The rows are grouped in 4 ways, from coarse to fine. Each group lies inside one group of the grouping before and may be the whole of it. The rows also spread widely along 12 directions, which tell nothing about the answers.
(in the rows, 128 means zero)
Known rows, each followed by its group in each grouping:
[125 150 130 149 142 136 173 103 111 140 166 111 169 146 109 115 162 104
 101 120 128  81 121  99 114 114] | Zegi Kuv linu gobuv
[116 146 105 119 138 103 114 176 124 116 151  91 140 144 143 115 116 142
 115 119 129 150 127 154  98 142] | Kesu duz gaka fumi
[118 150 144 138  96 151 157 115 109 119 127 158 131 128 131 133 205 120
 116 113 104 108 153 116 111 114] | Kesu vofek palat paza
[ 83 176 111 113 167 129 171 121 134 167 199 113 154 144 156 114 224  93
  86  98 137  55  94 127 135 125] | Zegi Kuv voga Rasi
[112 114  79 164 129 100 148 181 116 146 162 100 150 168 148 105 119 167
 102 131  95 100 107 120 111 142] | Kesu duz ripil Baz
[143 148  88 151 109 135 166  91 124 158 179 110 153 150 136 111 127 116
 138 118 132  83 136  80 151 110] | Zegi Kuv linu Miv
[156 142 130 129 164 112 144 114 169 177 142 122 163 139 155 135 155 114
  91 133 115 112  49 112 191 142] | Zegi Sipa baki suk
[133 118  91 119 109 118 100 107  80 164 133 115 116 129 140 114 132 163
 196 107 154 170 188  91 132 116] | Zegi Sipa Bota sutip
[114 127 111 138 120 138 132 128 131 127 153  90 147 153 124  98 101 162
 153 131 118 130 149 121  92 113] | Kesu duz gaka kepub
[129 130 105 141 154 148 111 144  87 164 118 116 110 118  99 139 199 105
 108  97 162  96 136 112 129 146] | Kesu duz sunut tam
[107 132 131 108 112 121 131 104 122 117 121 124 130 111 118 119 182 171
 141 132 129 136 143 140 109  86] | Zegi Sipa Bota negid
[123 165 127  97 136 107 130 107 126 137 141 168 113 123 119  94 166 112
 125 124 168 137 115  92 112 144] | Zegi Kuv funi lag
[121 141 180 109 159 111 113 153 140 107  78 164 125 133  95  94 115 146
 111 142 147 194 102 121  50 179] | Zegi Vep sitaz Kivin
[176 116 118 110  70  98 147 142 167  95 166 108 115 128 131  79 126 139
 126 157  70 133  73  93 160 131] | Zegi Vep kiro nira
[122 139 111 101 149 107 115 156 129 115 152  59 141 124  98 114 127 139
 103 128 148 124 110 143 107 135] | Zegi Sipa baki kif
[191 133  98 137 114  77 116 129 135 128  99 129 133  99 118 151 129 143
  97 150 138 150  81 129 181 127] | Zegi Vep kiro nira
[ 61 167 129 141 154 106 169 102  97 137 141 157 182 126 139 146 235 161
  81 121 134  88 136 176  89  61] | Kesu duz gaka kepub
[130 161 153 134 119 166 146 127 116 133 136 161 128 149 152 126 182  75
 122  96 110 123 149 110 116 150] | Kesu duz sunut tam
[112 170 111 122 129 125 126 128 140 132 103 198  92 117 109 111 172 129
  97 129 164 115 117 111  95 153] | Kesu duz gaka fumi
[114 168 126 108  98 134 143 133 149 102 126 142 114 119 139 128 175 130
 118 115 123 127 137 158 107 123] | Zegi Vep kiro nira
[117 138 141 125 169 130 129 144 115 147 108 144 123 131  89 115 177 119
  85 119 153 118 103 103  93 168] | Zegi Sipa baki suk
[175 142 165  92 148 105 105 118 118 114 130 110 151 122 105 115 116  98
 124 134 145 187 108 100 130 148] | Zegi Sipa baki suk
[121 129 107 146 124 142 129 130 120 126 102 108 127 126  92 128 132 162
 121 130 145 114 146 127  93 122] | Zegi Sipa Bota negid
[175 145  86 128 106 106 118 134 144  93 114  81 123  91  65 138 105 136
  92 153 163 112 104 133 134 120] | Zegi Vep sitaz Kivin
[ 92 137 108 166 144 156 160  98 101 193 131 131 156 147 139 139 186 153
 136  97 138  85 156 124 115 105] | Zegi Vep kiro nira
[144 140  95 115  91 135 136 160 124  95 157  80 106 123 102 114 148 114
 110 117 119 100 139 117 117 137] | Zegi Sipa baki suk
[186 119 124 141  88 118 124 113 148 114 107 153 115 118 113 112 120 139
 128 160 107 145  99  87 158 128] | Kesu duz sunut tam
[150 145 105 144 115 161 138 127 139 119 148  82 136 135  99 129 122 102
 110 125 129  80 127 117 128 130] | Kesu duz ripil Baz
[ 69 133 156 153 191 134 174 155  88 170 132 148 159 156 126 123 247 122
  58 101 114  75 100 124  82 147] | Zegi Sipa Bota negid
[150 151 119 127 146 125 118 127 126 146 136 134 138 140 122 114 121  97
 114 125 151 133 111  94 130 159] | Kesu duz sunut tam
[121 156 179 103 131 151 127 144 178 124 110 163 107 156 173 103 134 114
 151 110 109 189 115 134 102 181] | Zegi Kuv funi lag

New rows. What belongs after each?
[155 126 109 124 150 111 131 149 121 150 152  95 131 131 103 110 153 107
  89 126 134 102  82  87 148 159] | Zegi Sipa baki suk
[104 151 136 100 158 110 143 118 146 135 172  78 163 125 143 123 186 131
 110 119 132 113  91 165 139  98] | Zegi Kuv funi lag
[154 149 105 120  99 105 136 135 157  80 130  94 124 101  99 129 140 138
  95 147 130 114 101 150 136 108] | Zegi Kuv linu gobuv
[111 161 127  96 158 119 129 132 110 148 155 126 131 127 122 110 186  98
 110 102 161 121 119 117 109 150] | Zegi Vep kiro nira
[150 146 131 148 104 145 146 114 111 121 110 179 113 118 103 127 190  99
  97 128 125 100 128  91 124 133] | Kesu duz sunut tam
[123 148 134 129 125 157 153 167 156 116 134 121 109 145 115 106 158 103
  91 114 108  96 102 123  95 174] | Zegi Vep kiro nira
[158 143 115 123 129 104 141 142 164 113 146 104 130 126 111 109 128 117
  86 147 126 112  62 118 146 145] | Zegi Kuv funi lag
[117 139 188 126  74 182 177 107 145  90 164 120 144 171 162  85 139 121
 184 109  52 151 177 114  81 109] | Zegi Kuv linu gobuv
[ 98 125 199 111 149 158 155  92 117 152 141 146 149 145 130  97 217 126
 143 110  98 134 128 100 100 116] | Zegi Sipa baki suk
[127 114 103 160 145 153 128 176 101 149 117  85 105 137  96 128 165 124
 109  96 137  98 135 118 107 165] | Zegi Kuv linu gobuv
[135 109 141 141 103 155 139 110 151 133 119  98 128 131 139 123 152 164
 169 122  96 139 135 136 143 100] | Zegi Kuv linu Miv
[111 170 157  68 109 117 135 150 162  78 128 164  93 111 130 102 204 114
  94 126 116 143 104 144  97 147] | Zegi Sipa baki suk
[159 148 113 148 104 132 143 140 119 104 125 110 139 135 102 135 108 117
  99 130 126 118 138 115 112 140] | Zegi Sipa baki kif
[115 136 106 112  86 145 129 134 130 126 151 134  90 128 144 100 185 134
 151 111 110 114 151 115 125 122] | Kesu duz sunut tam
[147 143  95 139  76  99 156 158  67  81 169  96 134 125 118 126 165 113
 107 112 109 115 167 121 111 108] | Zegi Kuv linu gobuv
[198 101  97 127 116  92  84  69 110 166  86 130 115  81  84 136 130 172
 161 155 174 164 114  75 197 102] | Zegi Sipa baki kif
[122 148  76 131 111  94 127 128  80 138 123 147 118 112 113 136 172 154
 111 119 164 118 157 116 117 116] | Zegi Sipa baki kif
[107 108 162 157 158 178 165 156 162 173 139  99 142 176 148 102 161 131
 123 106  72 100  89 114 112 167] | Zegi Vep sitaz Kivin
[161 129  82 118  99  98  89 167  97 130 129 130  86 117 140 119 139 133
 146 113 140 169 144 107 144 155] | Kesu duz gaka fumi
[151 134 110 150 118 114 131 168 138 126 102 152 106 143 128 113 112 135
 110 128 126 147 110 106 116 179] | Zegi Kuv linu Miv
[126 148 106 168 131 159 138 142 125 130 122 101 155 156 116 136  95 128
 112 119 133 106 151 135  92 137] | Kesu duz sunut tam
[162 111 101 101 114 150 111 101 150 141 153  71  79  99  67  85 159 119
 156 131 159  93 101  72 163 128] | Zegi Kuv funi lag
[121 177 144 129 158 139 136  89 145 129 123 127 175 128 120 147 139 119
 105 130 156 122 123 155 111 101] | Kesu duz gaka kepub
[156 105  80 126 122  88  96 160 137 149  98 137  78  88 117 131 201 161
  96 141 135 118  68 125 187 139] | Kesu duz sunut tam
[160 141 138 162 119 154 161 110 100 128 144 115 156 147 111 127 137  91
 119 116 117 112 141  84 120 132] | Zegi Kuv voga Rasi
[156 130  97 165 147 128 120  99 113 181  91 134 143 130 101 146 110 152
 125 131 168 124 127  93 144 136] | Zegi Sipa baki kif
[153 130 114 136 111 146 103 143 168 124  60 155  72  98 103 145 165 145
 108 136 138 122  99 140 143 153] | Kesu duz ripil Baz
[153 131 105 167 123  90 174 149 161 110 141 102 167 139 115 124 118 149
  58 162  97  86  54 130 144 121] | Zegi Kuv linu Miv
[142 125 146 162 111 153 162 128 136 119 122 117 153 157 115 118 111 140
 117 135  88 120 128 107 102 134] | Zegi Sipa baki kif
[125 145 128 131 169 157 116 139 138 174 116 118 116 146 135 124 143 108
 138  92 158 137 127 117 123 177] | Zegi Kuv linu gobuv
[114 154  79 140 153 126 118 133  96 165 120  96 143 127 131 163 152 138
 116  98 175 115 157 150 127 125] | Zegi Sipa Bota sutip
[148 157 157 127 127 175 118 124 143 121 109  76 150 133 144 162 114 106
 156  95 130 167 165 172 121 130] | Zegi Vep sitaz Kivin
[128 159 110 168  96 166 150 128 108 121 117 119 148 144 131 160 133 124
 121 106 120 106 183 137 105 120] | Kesu vofek palat paza
[180 138  96 142 130  84 115 136 122 136 128  92 168 135 132 140  62 139
 121 139 143 168 110 125 152 137] | Zegi Vep kiro nira
[ 72 174  77 122 107  76 133 174  89 117 119 168 121 129 171 141 176 178
 111 101 146 153 176 187  72 123] | Zegi Vep kiro nira
[131 172 146 127 197  89 124 124  96 158 121 170 171 130 127 142 175  90
  68 121 173 143  91 121 121 151] | Kesu duz gaka kepub
[ 98 170 150  80 136 124 125  88 139 118 144 129 139 121 133 106 161 136
 159 116 159 160 150 144  95 101] | Zegi Kuv linu gobuv
[108 142 143 117 139 160 125 109 116 146 132 132 116 121 116 119 207 120
 138 103 141 114 144 123 111 117] | Kesu duz gaka fumi
[158 114 137 113  99 126 119 129 120 119 174  84 145 155 153  90  95 126
 179 125  90 172 142  96 133 128] | Kesu duz ripil Baz
[ 95 133 189 163 132 149 170 143 130 116 102 153 165 171 163 125 152 157
 126 114  73 163 143 157  67 129] | Zegi Kuv linu Miv
[112 165 152 130 154 147 143 127  93 159 153 139 155 171 165 116 147  85
 148  79 136 156 169 106  93 160] | Zegi Kuv linu gobuv
[148 129 133 121  70 106 138 132  91  85 115 178  99 125 107  90 146 140
 135 140 111 165 157  75  86 137] | Zegi Sipa Bota sutip
[161 158 110 128 178 102 123 109 104 185 158  98 182 139 138 141 121  89
 114 110 172 136 104 104 166 144] | Zegi Vep kiro nira
[147  97 176 148 114 188 131 113 138 144  73 145 100 135 114 119 168 140
 161 119  93 149 136  95 121 148] | Zegi Sipa Bota sutip
[141 125 166 156 171 155 136 172 135 139  88 132 121 150 100 119 149 101
  87 115 121 132  89 110  96 199] | Zegi Kuv linu gobuv
[116 138 110 152 119 142 160 109 127 154 154 108 150 149 149 123 156 143
 142 110 113 101 142 121 132 104] | Zegi Kuv linu gobuv
[119 125 122  92 121  92 107 131 110 130 124 144 106 120 128  92 158 165
 151 131 140 176 133 104 109 134] | Zegi Sipa Bota sutip
[156 138 102 143 120  92 113 138  89 102 113  70 162 108 114 168 117 154
 122 122 153 163 157 173 132  92] | Zegi Kuv linu Miv
[133 156 139 137 161  99 145 162  70 136 157  95 195 155 165 160 160  93
  85  92 115 150 137 150 124 137] | Zegi Sipa baki suk
[154 148  95 152  91 154 175 181 140 131 173 123 104 167 144 100 144  71
  91 103  82  70 107  78 131 194] | Zegi Vep kiro nira
[123 141 138 151 109 167 150 109 150 131 126 145 140 161 134 108 112 138
 144 130 105 120 141 108  96 132] | Kesu duz ripil Baz
[128 144 113 141 139 158 149 127 104 173 145 120 119 128 118 133 211  90
 109  89 142  73 130  98 138 144] | Zegi Vep sitaz Kivin
[ 96 152 169 140 154 165 160 148 168 130 141 121 160 191 161  93  97 127
 131 116  93 146 119 130  65 169] | Zegi Kuv voga Rasi
[150 120 134 132 140 119 112 151 169 134 113 123 133 152 137 103  81 150
 128 148 111 164  82 116 125 168] | Kesu duz ripil Baz
[119 118 131 154 192 151 115 139  59 177 143  31 190 158 109 145 117 123
 146  81 161 141 172 137  93 133] | Zegi Vep kiro nira
[134 115 130 150 155 176 146  96 122 175 143  69 154 140 100 128 161 118
 131 112 130  78 122  97 144 117] | Zegi Sipa Bota sutip
[120 137  72 101 104  80 116 166 100 110 149 104 104 111 115 111 162 159
 112 123 143 129 139 130 113 125] | Zegi Sipa baki suk
[148 107 137 126 116 156  94 147  84 124 104 123  85 125  85 105 148 119
 159 108 142 157 167  85  91 162] | Kesu duz ripil Baz
[152 132 102 128 150 120 107 136 133 183 121 108 124 125 147 139 144 128
 136 107 152 142 106 119 170 155] | Zegi Vep sitaz Kivin
[149 114 126 136 132 141 124 146  96 137 130 117 106 126  66  97 166 106
 104 125 138 100 115  57 111 167] | Kesu vofek palat paza
[159  92 115 131 132 113 122 153 121 142 125 103  92 107  90 104 196 136
 107 133 120 110  72  87 159 149] | Zegi Kuv voga Rasi
[132 126 101 166 151 167 132 147 137 161 145  58 157 160 127 135 108 124
 119 112 123  89 124 131 132 140] | Kesu duz sunut tam
[172 112  77 139  83 115 107 146 125 112 122  89 104 104 107 132 136 152
 128 139 121 122 125 125 163 112] | Kesu duz sunut tam
[117 149  92 149 137 101 147 153 106 152 154 133 145 137 153 138 189 129
  81 113 121  94 109 136 139 125] | Kesu duz gaka fumi
[109 171 118 145 110 127 166 124 162 104 100 170 139 133 117 134 143 158
  76 146 122 101 115 147  88 120] | Zegi Sipa baki suk
[165 123 143 123 103 137 108 112 140 115  95 135 101  96 107 133 175 138
 137 136 123 150 118 127 151 113] | Kesu duz gaka fumi
[115 156 166  77 150 137  93 105 105 127 112 138 118 103 101 120 193 111
 141 108 175 166 150 121  99 134] | Kesu vofek palat paza
[ 93 128 136 108 129 134 124 134  98 122 146 101 130 127 103 101 182 147
 135 115 133 124 152 119  82 117] | Kesu vofek palat paza
[116 143 149 148 140 124 156 111  60 121 121 158 161 144  79 108 151 123
 102 128 148 125 161  79  50 128] | Zegi Sipa Bota negid
[160 138 165 110  93 203 112 145 177  92 104 126  71 135 109 102 122  85
 153 115 107 145 136 107 104 184] | Kesu duz ripil Baz
[ 64 203  71 127  95 143 135  81 136 117 109 158 133 112 142 164 157 181
 140 115 182 100 207 199  80  59] | Kesu duz ripil Baz
[139 142  98 135  88 113 139 159 135 110 129 136 111 138 128 103 110 147
 124 131 117 138 133 109 100 152] | Zegi Vep sitaz Kivin
[154  95 132 188 108 162 152 175  87 135  86 128 102 133 101 147 200 123
  97 102  87 102 134 112 118 158] | Zegi Vep kiro nira
[120 153 146 114 109 125 130 116 101 108 158  92 178 142 157 133 132 134
 155 112 112 168 177 148 107  94] | Kesu vofek palat paza
[103 174  98  94 139  97 127 137 128 175 128 200  86 110 164 123 239 116
 104  97 165 119 104 117 145 160] | Zegi Vep sitaz Kivin
[116 158 110 126 165 150 113 131 140 140 124  87 132 117  96 141 153 121
 101 115 173  97 120 155 113 128] | Kesu duz gaka fumi
[ 92 161 140  87 130 135 132 152 123 113 137 178  77 111 110  94 252  92
  87 108 139  96 114 115  91 156] | Kesu duz sunut tam
[168 102 138 109 113 121 103 108 102 136 123 123 110 126  99  84 116 137
 177 136 136 181 140  54 126 143] | Zegi Sipa Bota sutip
[106 144  61 160 115 128 148  86  62 179 145 151 125 134 106 113 164 151
 154 103 179  87 193  69 103 103] | Zegi Kuv linu gobuv
[153 115 116 157 141 121 124 100 104 160  87 146 131 119  71 125 131 158
 116 145 161 124 117  77 122 133] | Zegi Sipa baki kif
[ 95 143 131 108 149  70 131 168  97 108 149 123 150 145 131  91 140 155
 110 126 134 170 126 137  64 140] | Zegi Kuv linu gobuv
[111 120 112 115 107 143 135 130 109 135 165  91 107 133 124  91 179 139
 166 101 121 117 159 105 112 116] | Zegi Kuv linu gobuv
[ 88 147 132 134 107 142 144  87 111 147 126 183 136 143 155 111 177 162
 163 118 121 135 175 118  94  93] | Kesu duz sunut tam
[144 157 135 122 140 137 124 105 142 129 123 136 134 120 109 127 153 107
 113 131 149 124 112 119 130 128] | Kesu duz gaka kepub
[169 122  99 109 133 102  85 172 145 162  96 125  77 102 150 142 174 130
 124 110 141 164  83 136 190 178] | Zegi Vep kiro nira
[ 90 169  92 153 166 131 131 151  72 178 140 157 147 171 147 123 136 109
 113  87 172 118 172 105  74 169] | Kesu duz sunut tam
[121 138 119  98 155 139 106 130  80 163 186  83 124 159 118  72 113  93
 184  87 175 155 171  65  90 168] | Zegi Kuv funi lag
[144 128 155  79 102 119  97 112 165 116  98 154  94 113 146  99 139 161
 177 139 120 205 121 120 134 135] | Zegi Sipa Bota negid
[175 133 136 113  92 127 142 122 127  94 158 117 112 122  99  88 147  93
 125 137 111 127 110  69 133 140] | Zegi Kuv voga Rasi
[145 131  99 136 138 161 129 160 130 158 149  70 116 145 128 127 146  93
 116  97 127  90 120 106 147 169] | Zegi Sipa Bota negid
[120  72 166  95 109  93 124 186 134 114 160 117  97 162 158  32 143 175
 174 136  53 204  93  87  98 167] | Zegi Kuv funi lag
